Every row belongs to one group in each of 4 separate groupings. Each group adds its own fixed numbers to the row, and there is some noise. The rows also spread widely along 11 directions, which tell nothing about the answers.
In the rows, 128 means zero.
Some rows, each with its group in each grouping after it:
[138 136 126 119  87  94 145 125 130 136 175  96 105 163 146 113 108 101
  86 155 121 149  97 147 114 124 120  77 149 142 156 130] -> Q483 B Q873 bib
[110 107 105 126 106 140 101 160 118 130 138 165 103 130 129 129 129 157
 139 137 144 115 110 133 167  99 115 117 153 126 157 142] -> Q356 Z Q873 bib
[128 103 147 114 116 128 149 138 134 121 100 119  99 112 132 138 111 136
 137 118 130 132 129 143 135 146 127 129 129 125 125 119] -> Q356 X Q915 Moso
[116  76 145  96 150 174 133 132 133 131 165 119 134 133 140 131 130 151
 133 125 127 131 109 110 146 121 129 112 114  93 131 123] -> Q483 J Q313 Moso
[145 128 129 109 117  91 139 122 141 131  99 132  66  97 144 136  89 116
 120 106 159 156 129 115 142 174 115 133 165 116 142 103] -> Q128 J Q313 Sosev
[169 144 165 115 113 130 150 107 126 147 154  86 192 154 164 111 136 110
 122  95 115 145 143 136  79 135 112  99 112 161 143 130] -> Q128 L Q915 vopag
[120 106 130 117 129 130 137 131 147 122 106 138 131 117 142 119 112 148
 146 134 131 138 151 133 140 124 128 127 115 126 128 138] -> Q128 B Q873 Gidov
[126 138 152 144  98 111 130 115  94 131 114 104 124 149 131 125 116 108
 133  86 137 147 157 174  90 124 141  64 140 152 163 141] -> Q128 Z Q873 kez
[118 119 106 100 113 169 100 140 127 148 144 134 130 118  79 132 108  75
  90 134 161 136 127 150 124 107 164  86 143 136  70 155] -> Q483 L Q873 Gidov
[115 125 145 129  91 148 153 147 107  89 109 108  80 134  90 153 105 114
 132  62 169 166 158 143 130 156 160  91 140  90 168 125] -> Q483 X Q313 kez
[133 138 122 126 110  89 100 129 136 116 118 174 116 103 141 118 115 140
 125 132 124 109 137 113 148 154 107 145 130 143 120 140] -> Q356 Z Q313 Sosev
[133 133 126 103  97 120 137 111 120 161 140 116 103 144 136 149 100  91
  85  97 171 125 128 118 139 140 131  89 162 127 114 131] -> Q128 J Q873 vopag
[146 134 142 124 108 135 131 124 106 133 145 109 143 148 122 119 122 112
 122 105 130 140 139 157 102 130 131  88 126 154 143 140] -> Q128 J Q873 vopag
[ 87 143 145 141 125 168 140 105 112  91 143 112 155 127 118 110 123 107
 143  87 119 169 189 133  97 131 171  73  87  94 164 160] -> Q356 B Q873 kez
[121  91 127 113 143 113  98 119 134 173  94 162 114 103 163 127 107 149
 131 140 150 110 139 128 148 126 111 135 142 144  95 134] -> Q356 X Q873 Gidov
[124 103 147 108 130 138 137 102 124 135 130 108  92 107 125 127  99 101
 117 104 138 173 124 129 107 155 148  98 138 106 131 121] -> Q356 X Q873 Moso
[116 124 128 128 122 109 116 129 108 150  76 154  76 120 163 129 103 151
 155  97 161 138 172 133 144 135 113 121 172 128 168 134] -> Q483 B Q873 vopag
[126 136 123  85 109  99 133 123 172 128 138 156 146 102 147 114 113 118
  91 169 122 101 125  93 169 137 116 150  93 123  70 145] -> Q356 X Q873 Moso
[ 65  67 130 115 165 199 116 136 122 148  77 163  89  78 149 152 116 172
 184  99 173 136 171 117 176 104 146 133 149  64 134 129] -> Q356 X Q915 Moso
[130 117 117 116 111 136 111 131 113 111 118 143 100 123  91 142 109 110
 113  89 148 126 123 127 130 164 153 112 131 128 116 142] -> Q356 B Q873 kez
[139 137 153 129 121 116 123 126 110 127 119 121 132 126 141 101 123 129
 144 115 108 145 144 155 106 138 113 109 118 154 165 134] -> Q356 J Q873 Moso
[145  99 176 127 131 118 137  92 103 178 121  85 150 160 179 127 122 127
 132 101 116 119 147 165  73 128 118  80 137 183 119 125] -> Q483 L Q915 vopag
[116 102 130 118 141 213 108 156 128 123 150 145 197 125 112 112 152 149
 159 120 131 141 146 135 130  84 137 116  95 120 143 156] -> Q356 L Q873 Gidov
[105 121 127 117 148 142 125 112 133 157 179 114 106 118 191  98 119 123
 137 150 123 187 112 109 116 111 107  94 154  84 194 134] -> Q483 B Q915 Moso
[ 99 112 138 110 132 186 154 142 128  98 167 115 141 125 124 123 132 136
 147 108 119 151 134 107 142 124 137 111 100  80 169 135] -> Q483 J Q915 Moso
[145 125 143 107 112 121 144 154 147 128 144 119 158 132 152 100 131 139
 131 177 101 128 109 158 137  98  99 123 101 148 145 134] -> Q356 J Q873 Moso
[163 116 147 103 129 114 120 135 140 136 119 132 111 105 148 116 117 135
 135 126 124 156 109 129 126 145 102 137 143 127 148 112] -> Q356 Z Q313 Moso
[142 111 143  99 115 135 131 115 140 155 131 119 124 134 140 143 114 114
 102 117 150 121 125 127 133 134 127 110 144 129  90 127] -> Q356 L Q313 vopag
[152 111 150 108 102 143 154 151 135 120 111 122 172 144 122 139 126 146
 133  93 147 121 149 135 138 130 123 132 101 144 124 125] -> Q128 X Q873 Gidov
[ 99  83 121 102 155 120 124 103 157 166 133 148 119 107 183 133 108 151
 120 157 127  91 118  89 167 129 107 134 123 117  85 134] -> Q356 J Q915 Gidov
[109  74 153 131 109 141 162 139 115 141  82 114  76 132 147 161 101 152
 159  89 166 143 140 153 143 114 133 101 170 110 174 107] -> Q356 Z Q873 Sosev

New rows. What belongs after each?
[125 127 137 123 105 135 132 140 121 111 120 137 130 137 134 123 129 152
 147  92 138 132 144 121 144 137 121 123 124 124 169 134] -> Q128 B Q873 Moso
[120 124 116 116 123 141 121 130 129 120 149 145 131 124 132 119 122 130
 124 132 121 120 136 118 135 136 129 119 118 125 118 154] -> Q483 B Q915 vopag
[154  64 150 109 145 155 127 152 146 136 117 117 144 113 125 124 115 140
 136 189 109 131 108 208 105  98 141 117 120 157  80 122] -> Q356 B Q313 Sosev
[123 103 141 134 111 137 124 142 121 136 141 131 151 152 144 121 134 155
 143 130 122 119 125 147 131  99 109 104 122 147 156 143] -> Q356 Z Q873 Gidov
[110 123 121 129 133 132 118 122 121  80 147 152 125 113 115 104 127 145
 146 110  98 129 131 102 133 165 132 124  77 117 158 156] -> Q356 J Q873 kez
[118 145 115 119  86  69 142 120 145 104 105 151  92 114 137 134 103 127
 109 120 132  98 142 105 164 161 121 134 128 137 108 133] -> Q128 Z Q915 bib
[144 116 130 122 125 106 128 119 125 113 117 118  79  98 119 118  98 101
 131 120 116 168 108 149  95 165 138 107 134 132 144 128] -> Q356 Z Q915 kez
[102  92 116 122 112 122 115 144 130 153 122 162  95 129 157 135 119 165
 131 163 147  91 120 139 176 102 110 123 146 132 119 149] -> Q356 X Q873 vopag
[ 81 111 146 107 125 177 176 135 154 116 125 120 165 118 144 127 115 137
 143 131 149 156 190 119 155  87 149 109  93  72 136 142] -> Q483 X Q873 Gidov
[ 74 147 123 139 118 133 138  92 130  76 174 148 144 123 137 109 128 138
 126 111  88 102 165  72 145 164 134 114  64 104 130 175] -> Q356 J Q915 vopag
[135 147 173 116 119 100 151 108 153 136  98 141 236 123 194 103 132 148
 142 136 100  96 205 132 126 104 105 137  67 166 104 140] -> Q356 Z Q873 Sosev
[125 168 150 147  84  76 151 124 117 131  95 117 128 140 170 129 110 126
 128 104 128 107 173 148 127 143  99 112 137 165 158 130] -> Q356 J Q915 Sosev
[172 120 151 113 109 133 121 160 121 116 147 122 148 147 119 120 139 147
 130 119 109 117  98 150 127 140  98 131 113 157 148 123] -> Q356 J Q313 Moso
[ 72 104  84 105 133 129 103 132 154 139 116 185  78  79 138 128  91 126
 115 184 157 113 141 115 184 108 146 128 148  99  78 156] -> Q483 B Q873 Sosev
[136 128 127 111  90 143 137 147 133 113 144 138 143 137 110 131 124 122
 117 121 134 119 127 130 145 119 129 117 117 130 128 148] -> Q356 Z Q873 vopag
[128 101 162 117 134 136 136 117 124 136 102 129 146 120 160 132 127 156
 156  90 119 115 151 122 129 134 117 129 116 132 134 123] -> Q356 Z Q915 Moso
[168 111 149 119 101 154 124 162  98 134 129 122 156 161 115 140 138 147
 134  72 149 126 123 152 121 128 117 117 136 157 164 115] -> Q356 X Q873 bib
[146  87 132 118 136 105 100 134 112 170 121 129 101 135 155 125 118 141
 132 149 127 114  89 169 121 122 107 104 149 167 135 128] -> Q356 J Q873 kez
[154 109 136 111 128 130 105 133 126 138 122 140 128 128 129 132 121 137
 118 112 138 123 125 138 127 145 125 124 141 143 110 120] -> Q356 B Q313 bib
[148 131 139 121 117  96 107  91 122 143 164 122 148 143 154 103 128 116
  99 118 100 119 113 114  96 155 115 100 114 173 120 138] -> Q356 L Q873 bib
[161 114 137 126 117 120 116 157 117 121 155 137 151 147 153 104 149 168
 153 122 110 135  94 133 123 134  88 131 106 148 202 133] -> Q356 X Q873 kez
[183 164 112  97  87  98 139 210 158  91 116 140 115 110 100 103 117 120
 127 185 129 153 100 177 151 122 100 150 122 142 158 128] -> Q483 J Q313 kez
[118 120 149 126 132 139 119 122 126 164 117 127 128 109 169 126 111 122
 134 130 158 160 163 152 118 106 124 100 160 115 143 126] -> Q356 X Q313 Sosev
[135 124 140  96 135 156 145 133 145 149 141 128 174 116 167 117 127 134
 137 136 135 144 157 118 132 106 115 129 112 111 132 134] -> Q483 X Q915 vopag
[114  88 113 122 136 108  93 132 120 157 143 143  63 120 164 113 122 151
 139 158 117 121  73 128 137 131  97 117 165 143 150 136] -> Q483 L Q915 Moso
[ 93 157 132 130  86  84 160 104 150 116 129 136 107 135 179 116 114 136
 122 126 130 121 161  87 162 139 107 117 119 110 160 152] -> Q356 L Q873 vopag
[140 113 145 133 102 151 115 122  98 128 157 104 110 160 104 138 126 111
 112  81 137 135 115 147  98 150 138  79 147 143 137 138] -> Q356 L Q313 vopag
[123 108 140 123  96 131 146 139 126 113 126 122 126 145 122 136 120 139
 128 118 128 120 130 149 138 114 135 101 124 137 138 129] -> Q356 Z Q873 bib
[108  81 130 103 132 106 143 121 169 165  94 134 109 109 177 139 104 145
 123 172 136  94 126 128 164 111 112 134 134 136  70 128] -> Q356 L Q915 Gidov
[124 118 162 120 135 144 130 134 130 125  98 141 143 113 162 122 132 169
 167  95 137 140 173 120 145 132 110 141 116 106 161 122] -> Q356 X Q313 Moso
[137 110 141 103 119 120 148 126 153 142 123 127 155 120 163 119 119 134
 128 145 131 129 131 132 131 114 119 125 116 143 118 124] -> Q128 L Q873 Sosev
[130 143 125  99 136  75 134 103 149 147 128 141 119 105 192 115 108 126
 117 131 123 120 135  81 145 162  97 137 116 122 132 129] -> Q483 J Q915 kez
[134 131 125  96  94 127 162 152 162  99 135 131 138 108 110 121 103 102
 109 161 129 144 131 139 143 114 140 123 109 121 113 134] -> Q483 Z Q873 Sosev
[ 43 127 134 141 152 106  79  55 104 144  88 178 103  93 170 112 111 143
 144  87 126  94 219  82 139 155 146 102 116 125  93 172] -> Q483 L Q873 Moso
[213  75 155  49 142 177 175 151 157 167 130  75 143 120 119 140  97  89
 111 133 156 203  88 165  94 117 142 119 146 117 113  84] -> Q483 B Q873 vopag
[ 79 138 134 131 139 130 113  98 121 122 145 175 185 138 182 111 143 183
 151  72 119  82 197  38 170 147 100 138  74 114 157 162] -> Q483 J Q873 Gidov
[155 113 153 125  95 125 147 146 127 116 138 114 136 160 140 142 127 148
 125 102 132 121 117 137 130 145 109 122 133 140 157 114] -> Q356 B Q313 Sosev
[103 135 140 147  93 108 138 143 113 139  94 116 108 140 147 131 110 133
 141 127 146 127 173 177 129 111 118  95 149 149 149 143] -> Q483 X Q915 Gidov
[169  80 130  79 130 140 143 143 149 134 156 122 138 116 125 137 112 123
 105 141 126 127  77 118 127 151 124 144 116 137  93 109] -> Q483 X Q915 Sosev
[198 127 165 104 103 109 171 168 152 163 127  86 169 141 191 118 126 133
 137 157 130 162 103 176 107 100  73 135 144 161 183  92] -> Q356 X Q915 Sosev
[151 138 131 119 109 165 125 149 108 127 149 121 155 133 112 135 126 107
 124  89 142 136 126 140 115 135 125 110 134 139 152 128] -> Q356 J Q915 Sosev
[111  82 135 123 142 172 112 121 122 134 182 126 164 146 144 109 147 153
 137 135 104 125 108 128 117 101 133  93 102 131 139 144] -> Q356 L Q873 bib
[143  99 155 120 114 172 138 143 120 134 147 104 138 147 123 135 127 126
 132 117 138 151 124 165 113 101 135  88 139 121 145 129] -> Q356 Z Q313 vopag
[ 94 110 117 112 105 148 143 171 172 150 132 136 116 118 159 132 114 137
 129 207 163 141 126 157 184  43 113 108 158  86 133 141] -> Q356 Z Q313 Gidov
[137 126 127 117 116  99 124 110 141 108 116 149 122 113 130 126 116 132
 118  91 115 101 129  81 137 193 114 151 101 150 102 137] -> Q356 L Q915 Gidov
[109 146 123 125 109 166 138 136 129 101 146 118 134 116  90 116 109  89
 119 117 137 169 155 140 122 123 154  91 113 106 143 152] -> Q356 J Q873 Gidov
[165 103 138 121 105 107 133 160 124 120  99 143 103 124 133 132 116 161
 149 105 139 130 109 140 139 158  99 154 138 154 170 109] -> Q356 X Q873 Sosev
[104  95 138 120 127 167 145 151 138 127 129 115 113 122 140 118 119 140
 152 160 129 165 126 168 136  83 137 100 134  98 163 135] -> Q356 B Q873 Moso
[103 124 107 127 126 158  89 164 121 111  96 181  95  92  98 127 113 144
 158 110 165 147 167 132 161 119 136 130 152 100 147 149] -> Q483 Z Q313 Gidov
[154 159 143 100  94  96 190 167 174 103  72 129 136 100 165 125 112 138
 157 132 140 154 156 128 163 123  97 163 111 106 175 111] -> Q356 Z Q915 kez
[134 154 119 120 129 117  92 133 102 166 103 143  66  89 151 116 101 103
 138  96 169 188 144 130 118 145 108 116 197 114 184 125] -> Q483 X Q915 Moso
[117 110 130 104 109 143 153 147 163 119 145 138 162 128 140 125 126 147
 123 155 132 119 130 111 168 107 117 137  93 111 121 142] -> Q356 X Q873 Gidov
[106  85 134 129 121 125 176 139 151  90 117 122  74 114 146 132 108 171
 160 122 123 152 116 106 158 157 114 142 115  90 179 119] -> Q356 X Q915 Gidov
[149 126 139 122 119 110 136 121 123 135 124 112  94 125 159 125 118 125
 141  87 134 161 108 114 111 165 107 118 146 126 187 117] -> Q356 L Q915 kez
[134 143 154  91 100 125 181 131 163 103 128 105 161 125 135 132 109 103
 109 124 135 146 160 120 138 123 142 111  95  95 116 127] -> Q483 Z Q313 kez
[129 129 147 121 120 144 150 128 151 128 153 104 149 138 157 116 121 125
 126 140 130 168 141 132 122 111 118 103 124 102 158 131] -> Q356 B Q313 Gidov
[144  91 151 107 127 113 143 127 121 146 117 114 122 145 155 132 113 150
 131 113 127 118 125 138 130 134 115 113 129 151 138 110] -> Q483 J Q873 bib
[112  88 154  98 169 179 155  92 144 159 137  98 106 102 167 139  99 118
 138  83 164 202 147  83 127 138 135 102 149  46 164 102] -> Q356 J Q313 Gidov
[143  93 164 110 150 115 132  83 128 182 141 115 159 135 204 124 124 146
 123 117 114 110 133 111 107 143 101 118 117 150 108 125] -> Q356 X Q915 vopag
[137 116 144 107 125 123 129 142 132 150  58 137  87  95 147 128 106 133
 157 108 159 156 147 148 139 127 117 137 160 129 149 114] -> Q356 L Q873 Moso
[185  84 169 106 172 166 104 119  95 180  81 136 165 111 164 137 131 158
 178  42 144 144 152 133  90 145 108 142 145 153 148 103] -> Q356 Z Q915 vopag
[117 145 143 124 124 140 128 116 133 111 109 135 140 112 131 122 113 121
 128 101 136 147 189 130 126 137 147 112 120 109 122 135] -> Q356 B Q313 bib
[106 121 130 114 119 126 131 105 128 145 136 122 102 118 143 132 103  99
 105 119 154 150 136 121 128 133 146  89 136 101 126 139] -> Q356 X Q873 kez
[152 111 154 104 148 129 130 110 118 174  92 122 124 111 171 141 105 133
 143  53 168 159 160  95 117 166 107 134 156 120 152 100] -> Q483 X Q915 Gidov
[124 120 144 107  97 120 173 126 141 120 113 114 120 123 133 141  96 111
 117 112 145 144 151 127 136 129 140 110 129 117 132 120] -> Q483 Z Q873 Sosev
[129 101 143 123 124 144 128 136 127 128 168 114 147 136 142 112 138 139
 129 152  98 126  99 148 116 119 116 109 108 141 135 140] -> Q356 X Q915 Moso
[150 109 138 131 109 126 126 191 121  80  82 167 128 121 121 121 147 205
 196 109 104  99 125 145 162 138  89 178 104 156 184 128] -> Q356 Z Q915 Moso
[ 83  89 110 131 127 127  93 108 117 117 146 164 110 134 116 124 123 151
 120 115 116  79 127  95 148 155 138 111 105 146  91 167] -> Q483 L Q873 Gidov
[168  82 168  94 133 137 137 111 132 204 137  85 133 136 177 151 104 103
 104 123 160 158 104 156  98 104 118  85 184 134 118  90] -> Q356 Z Q313 Sosev
[144 116 135  94 106 131 151 152 148 123 136 117 128 133 128 121 113 121
 115 152 128 141 110 143 140 118 125 119 123 127 129 127] -> Q483 B Q873 Moso
[162 123 131 137  80  97 117 136 112 102 184 118  92 162 108 117 125 124
 101 131  99 127  67 146 109 161 108  98 138 161 157 141] -> Q356 Z Q313 vopag
[123  95 141 116 152 153 102 132 119 130 156 153 167 125 158  95 148 177
 161 131 101 128 128 115 129 118 108 131  92 131 157 146] -> Q483 X Q873 Moso
[109 153 121 152 114 128  92 142  99 139  96 148 119 118 128 119 117 124
 145 109 142 121 175 165 127 122 117 105 149 156 144 156] -> Q356 J Q915 Gidov
[136 109 143 100 142 140 145 105 127 146 136 106 130 127 157 138 110 113
 122  87 141 152 132 106 111 152 137 105 130 106 138 118] -> Q483 B Q915 kez
[ 97 103 121 110 145 153 126 103 137 155 121 142 113  96 158 146 100 118
 121 117 157 131 150 103 143 132 142 116 150  93 104 131] -> Q356 B Q915 Sosev
[111  76 127 119 140 129 124 121 133 117 151 149  90 134 156 128 122 179
 141 130 117 115 111  97 155 152 115 129 124 106 142 137] -> Q483 B Q313 vopag
[151 125 158 126 107 145 147 139 118  87 134 108 148 152 104 121 126 136
 136  95 111 141 155 155 103 150 139 108 100 140 143 136] -> Q483 B Q313 vopag
[177  80 135  81 151 165 132 164 139 138 116 128 149 108 121 137 126 139
 144 124 132 129  91 146 131 133 122 148 112 134 116 108] -> Q356 J Q915 kez
[109 100 133 115 130 134 141 109 128 120 154 118 115 127 123 114 106 119
 115 150 105 130 129 142 117 131 148  90 103 130 105 150] -> Q483 J Q873 vopag
[103 111 143 129 101 101 172 113 141  93 130 118 118 155 149 128 112 156
 129 103 112 115 147  93 150 162 121 119  93 118 150 136] -> Q483 B Q873 Gidov
[ 98 106 106 119 119  68 123  98 153 119 148 154  78 107 157 120 105 131
 102 175  98  88  91  96 155 160 119 122 110 129  90 153] -> Q356 Z Q915 kez
[108 101 137 125 105 135 139 170 116 132  94 136 124 143 143 139 127 167
 157 130 154 112 152 170 159  89 122 112 129 131 157 138] -> Q483 X Q873 kez
[108 148 134 144  86 119 114 143 106 143 107 149 135 146 144 126 127 139
 130 124 148  99 176 163 144 100 116 103 140 155 135 161] -> Q356 X Q873 vopag
[ 73  60 121 137 132 175  94 130  96 109 156 165  96 135 111 137 139 181
 149 100 126  92 109 104 162 139 141 113 113 108 138 156] -> Q356 X Q873 Moso
[115 118 122 124 120 102 134 117 132 118 121 137  83 109 152 128 110 134
 140 110 134 142 123 108 137 152 122 116 137 108 161 133] -> Q128 Z Q915 kez
[102  89 133 115 157 187 106 122 108 139 135 147 160 117 135 132 133 148
 152  92 135 124 162 118 130 107 148 106 120 113 122 138] -> Q483 Z Q915 bib
[144 140 148 108 120 120 132 106 131 139 150 123 172 132 159 110 123 113
 116 100 123 141 145 100 106 145 118 114 111 144 140 130] -> Q483 L Q873 Sosev
[127 116 147 114 123 141 167 152 150 133 115 111 142 126 160 116 115 143
 153 145 135 161 146 149 142  95 109 119 118 114 174 123] -> Q356 J Q873 Gidov
[138  77 160 139 125 125 137 111  95 121 162 105 135 164 148 132 133 161
 138  79 100 110 107 123  96 173 116 105 110 159 159 121] -> Q483 X Q915 Sosev
[108  76 122  90 153 126 121  95 161 156 146 148 126  97 164 121 106 132
 108 177 117 116 111 105 149 111 137 119 115 113  69 134] -> Q356 Z Q873 bib
[130 104 131 111 117 139 130 121 129 133 146 122 117 133 133 127 121 124
 118 112 134 140 110 120 127 134 133 105 134 126 139 125] -> Q356 L Q873 bib
[ 83 184 123 159 106  38  84  73 111 191 115 169  93 124 235  97 108 131
 125 133 139 116 188 107 139 118  77  93 178 148 170 168] -> Q356 Z Q873 vopag
[128 168 126 112 108 101 126 127 137 135 105 139 133 107 138 116 105  93
 112 136 142 134 162 144 134 126 128 111 122 135 119 147] -> Q356 J Q873 kez
